All groups share one centre, and each spreads out both ways along 14 directions, with some noise.
(in the rows, 128 means zero)
Known rows, each followed by its group:
[142 111 130 163 134 109 143 161 130 145 116 128 119 110 120 140 122 102] : keva
[140 166 161 146 109 113 137 154 147 170 151 143 128 115  88 139 168 103] : keva
[119 157 114  96  98 124 115 114 130 103 116 140 140 153  90 154  52 108] : Tal
[147  85 170 169 151 126 117 138  89 158 114 160 151 116 161 154 176 131] : Tal
[ 73 125 133  69 150 117 161 125 150 134 114 121 119 102 137 159  94  95] : viti
[116 113 154 106 165 115 149 114 116 141 129 141  94 112 139 112 178 130] : Tal
[194 168  89 135 124 122 104 124 107 145  75  96 117 141  88 182 126 113] : viti
[161 124 172  85 129  15 176 182  81 149 102 183 173 134 127 112 156 137] : lof
[173 106 103  85 135 113  98 111 130  81 126 146  87 152 142 104 123 169] : keva
[166  87 174 112 142 122 114 115  62 103 104 188 154  90 128 192 137 156] : lof
[143 125 112  73 113  88 147 122 106 107  81 122  70 159 135  99 112 142] : viti
[144  97  97 114 119 189 106 105 117  89 149 127 121  89 133 144 130 140] : keva
[186 155 171 168 110 101 122 132 123 134 105 165 108  98 119 186 177 166] : viti
[121 177 144 100 154 128 136 144 125  95  85 141 151 111  86 145 103 142] : keva
[151 152 151 133 117  26 143 104 118 141  98 133  96 155 121 128 170 138] : lof
[131 184 162  85 178 150 137 116 161 170 128 128  84  56  90 154 114 109] : keva
[109 110  91  92 135 195 139 123 105 129 103 135 110 132  73 144 103 140] : Tal
[165 143 142 124 120  47 138 133 111 155 109 115 121 153 123 117 164 104] : lof
[141 145 150 133 111  95 125 133 162 105 103 111  86 126 175 142 132 106] : Tal
[216 154 170  91 138 133  96 109  66 145  96 106  98  89 145 146 136  90] : keva
[168 155 119 184 118  98 110 174 137 145 100 127 114 133 119 133 166  97] : Tal
[144 122 118 134 133  98 148 136 132 137  97  84 127 136 158 142 126 134] : viti
[129  30 150 116 131  89 188 193 121 129 129 157 132  99 178 141 129  98] : viti
[132 128 136 118 149 137 155 150 140 116 113 122  89  92 105 140 136 104] : keva
[149  82  97  88 138  87 124 112 146 128 135 162  89 149 166 135 114 183] : viti
[126 125 126 129  76 125 123 135 150  99 142 167 105 126 116 143 129 127] : Tal
[183 145  86 112 154  43 130 104 142 204 176 125 103  96 112 137 172 115] : lof
[132  88  64  54 150 134 136  98 134 124 113 111 130  96 176 201  99 142] : viti
[148  75 151 104 177 108 174 131 139 102 124 126  48 104  33 149 157  78] : Tal
[151 104 156 138 149 134 138 133 152 106 159 146 100  73  84 143  64 110] : lof
[143 217 117  92 111 145 125 129 134  45 106 153 101  99  69 125  99 173] : viti
[152 152  51 123 113 155 114 162 142 134 139 131 167 108 132 140 171 158] : lof
[110 129 119 122 169 148 141 106 156 133 164  86 106  98 107 133 116  84] : lof
[114 123 157 115 139 150 134 142 162 164 131 127 120 148 128 133 160 137] : keva
[175 102 181  81 161  89 122 109 154 107 218 180 120  78  64 140 127 116] : Tal
[198  65 109  86 117 122  96 195 158  72 163 176 135 120 129 138  56 112] : lof
[119 124  97  86  73 143 117 146 129  94 134 148 131 127 158 125 158 119] : lof
[137 127 105 116  96 151 141 160 154 141 138 132  90  88 140 139 104 104] : lof
[171 191 120 130 132 118  64  92 125 125 122 155 107 147 100 130 153 164] : keva
[133 137 116 136 126 148 126 142 155  93 109 131  95 118 123 143 125 137] : keva
[171 131 167 119 103  82 162 116  94 141 160 134  72  78 118  89 134 119] : viti
[160 107 133 183  93  90  82 112 122 135 100 123  79 205  93 145  91  69] : lof
[154  66 131 151 110  96 119 127 135 146  97 132  50 167 130 157 106  65] : lof
[134 130 150 110 134 140 134 123 136 118  98 122  86 110 156 158 146 150] : viti
[127 114 143  43 109 141 105 142 122  96  94 185  52 179 126  92 133 122] : viti
[ 99 173 161 120 114  95 135 101 114 118  60  80  97 158 131 153 103  68] : lof
[127  69 170 101 109  95 150 135 128 139  96 168 121 100 204 218 179 136] : viti
[147 163 148 118 131 122 138 160 119 111  87 156 147 136  69 141 126 145] : keva
[138 158  73 131 141 104 110 121  97 106 137 191 209  81  87 190 143 174] : lof
[ 61 149 159  95  65 121 126  59 106 133 158 135 169 188  86 135  88 123] : Tal
[185 133 146 174 108 116  84  94  95 165 139 133 122 119 112 182 139  81] : Tal
[111 124  99 127 173 122 103 108 161 113 153 171 117 106 146 137 143 149] : Tal
[117 112 119 103 160 149 117 123 161 130 102 121 123 134 156 175 131 136] : viti
[161 138 151 108 119 169 114 179 132  93 140 186 177  61 117 169  84 146] : viti
[165 146 113 104 145 129 123 111 106  98 126  78 155 113 122 111 114 131] : keva
[149 109 138 136  74 131 101 131 108 129 104 130 118 184 152 128 128 112] : lof
[179 123 111 195 112 109 114  95 103 160 119  72  74 147 120 129 199  77] : keva
[114 140 161 105 153  88 157 107  72 126  72 102 147 160 105 119 146 147] : keva
[197  67 167 141 184 112 103 140 132 138 137 147 117 102 174 149 171 130] : Tal
[216 112 112 106 130 181 112 189 151  79 142 166  74  85  43 139 170 123] : Tal
[162 137 164 173 166 142 127 114 128 127 136 154  92  88  61 149  88 139] : lof
[111 117 111  82 137 153 112 124 126 135 141 147 112 135 110 130 125  93] : viti
[115 122 145 138 115 113 134 148 109 117  87 168 125 129 135 147 117 117] : keva
[ 93 173 124 132 110 125 126 128  97 143  97 130 143 112 139 146 128  97] : Tal
[128  89 140 107 131 100 135 158 118 114 105 162 119 123 136 149 136  97] : Tal
[128  88 138  86 115  53 155 184 133 134 130 202 140 148 100 103  90 102] : keva
[121 127 139 104 149 100 120 131 114 135 140 193 181 148  74 125  94 152] : Tal
[114 104  76 139 142 136 128 132 120 119 142  92 157 148 114 103 157 108] : viti

New rows, each followed by its group:
[146 147 115 158 146 149 112  89 157 100 135 123  90  85 123 174 109 169] : lof
[182  64 189 105 112 173 140 164  89 154  80 141 109 114 172 175 134 134] : keva
[101 155 105  84 130 126 127 104 107 111 139 153 155  65 127 184 125 136] : lof
[121 144 173 112  76 122 188 162  96 106 124 181 150  61 160 120 133 192] : lof
[ 92 137 115 157 119 146 173 155 135  90 147 120 177 124  50 126 164 154] : keva
[148 122 169 123 118 182 151 158 124 152  98 124 128 107 112 174 124 143] : keva
[ 97 119 124 172 151 178 146 145  50 206 116 165 182  94 127 131 176 148] : Tal
[114  94 149 132 148 201 115 122 126 115 152 160 100  88 114 147 177 121] : viti
[141 119 125  99 112 129 109 152 117 119 112 167 133 132 115 162 121 117] : viti
[100 118 130 106 141 107 140 118 100  92 141 162 139  86 113 137 103 112] : keva
[159  91 122 142 137 112 137 163 164 137 154 125 117  70 140 156  85  75] : Tal
[211 113 144 106 104  94 119 102  60 173 139 116 114  91 148 154  74  83] : keva
[216  80 141 115 102  29 111 153 153 110 149 136 149 183 188  86 121 150] : lof
[150 130 137 122 113 141 150 160 152 108 118 163 113 102  83 152 113 179] : keva
[136  81 143 100 152 111 153 115  85 128 115 122 127 125 133 120 127 131] : keva
[130  61 162 121  86  89 149 189 132 133  88 180 135 129 168 173 152  93] : viti
[122 112 173 121 115 110 135 149 121 101  69 210 118 120 134 196 121 166] : viti
[147 147 122 142 118 188  73 166 152 106 112 155 140 154 105 144 101 126] : viti
[154  99 155 127 139 120 105 124 144  88 130 147  87 153 106 119 123 116] : lof
[136 171 103 146 132 112 122  74 141 140 197  81 101 128 109  63 137 145] : viti
[188  90 169 102 129 140 119 189 111 115 124 153 150 138 127 105 106 128] : lof
[158  90 131  98 111 144 148 116 149 161 171 130  72 106 113 134 123 137] : keva
[123 191 117  98 154  74  97 143 140  79  94 140 148 130 101 138 131  81] : Tal
[146 149  75 137 173 110 112  60 115 200 103  52  71 171  94 147 160  87] : viti
[149  87 108  97 154  73 165 162 129  57 143 175 103  98  94  98 130 151] : keva
[154 117 119 100 100 100 122 137 107 159 101 148 139 121 130 180  87  91] : viti
[126  87 128 140 126 105 146 138 126 107 138 154  95 125 130 105 155 150] : viti
[165 139 140  73 105  93 119 131 155  84 177 160  99  91  57 152 103  71] : Tal
[100  83 170  85 130  91 164 159  87 134 117 166 180 122 142 140 159  93] : viti
[ 69 131 112  77 131  69 191 169 152  60 149 127 133  93 116  90  88  94] : keva
[177 144  91  81 106 102 120 135 139  91  86 106  54 156 109 122  78 118] : keva
[159 143  77 100  88 132 131 157 149 148 119 156  74  82 161 167 129 134] : lof
[ 96 153  54 134 178 185 101  97 131 130 137 143 121  90  73 151 127 121] : Tal
[198 125 134 154 110 129 111 172 128 134 124 195 126 122  94 139 128 169] : Tal
[112 131 153 130  92 129 119 150 103 136 105 164 155 123 147 159 126 102] : keva
[147 171 137  72  92 147 114 125 117  68  88  92 109 161  86 148 127 105] : Tal
[120 120 167  98  67  90 176  95 177 115 140  50  53 150 118 132  90  72] : Tal
[118 122 120 126 130 105 138 143 132 144  98 149 120 123 107 181 116  93] : viti
[136 143 146  83 155 167  91 108  84 107 164 160 156  52 130 138 152 112] : keva
[160  87 119 176 200 132 106 140 139 133 121 160 128  52 175 181 140 118] : Tal
[154 130  95 126 152 116 126  54 101 159  92  98  95 131 139 168 103 167] : viti
[131  91 147 138 204 117 114 135 137  92 146 188 138  61 138 168 168 125] : Tal
[154 134  88 178  65 106 129 107 109 156 158  95 147 165  96 128 111 128] : keva
[135 126  89 139 165 130  87  85 136 150 135 145  92 131 133 136 148 139] : Tal
[116 180 121  84  36 155 135  73  86 142  51  99  35 176 130 142 119 138] : Tal
[144 131 159 146 105 124 118 186 116  80 129 195 154 149  92  80 102 139] : viti
[159 146 142 116  68  91 113  82  57 226 148 121 122 192  46 131 171  72] : keva
[134  74 123 142 114 147  80 108 124  83 151 150 116 155  89 146  95  64] : lof
[ 86 131 137 135 128 118 102 133 133 103  60 171 114 135 173 156 112 107] : keva
[144 113 166 118 172 119 140 131 140 114  96 140 101 113  98 153  73 112] : lof
[143 146 123 130 177 150 112 134 127  80 107 129 127  77 130 147 128 130] : keva
[115 135 130  66 112  86 151 131 103 147  89 121 113 124 172 150 177 103] : lof
[131 134 142 122 115 133 133 171 146 142 124 184 115  92 102 161 107 101] : keva
[167 131 154 116 107 135 112 130 128  92 136 173  55 150 113  62 142 166] : viti
[149 165 156  64 169 128 100 157 114  93  73 145 107  84 160 144 112  74] : keva
[145 104 173  95 134 129 126 133  93 124  90 149 102 106 116 169  97  85] : lof
[ 33 135 131 125 157 128 154 134 170 135 111 129 129 134 133 125 126 107] : keva
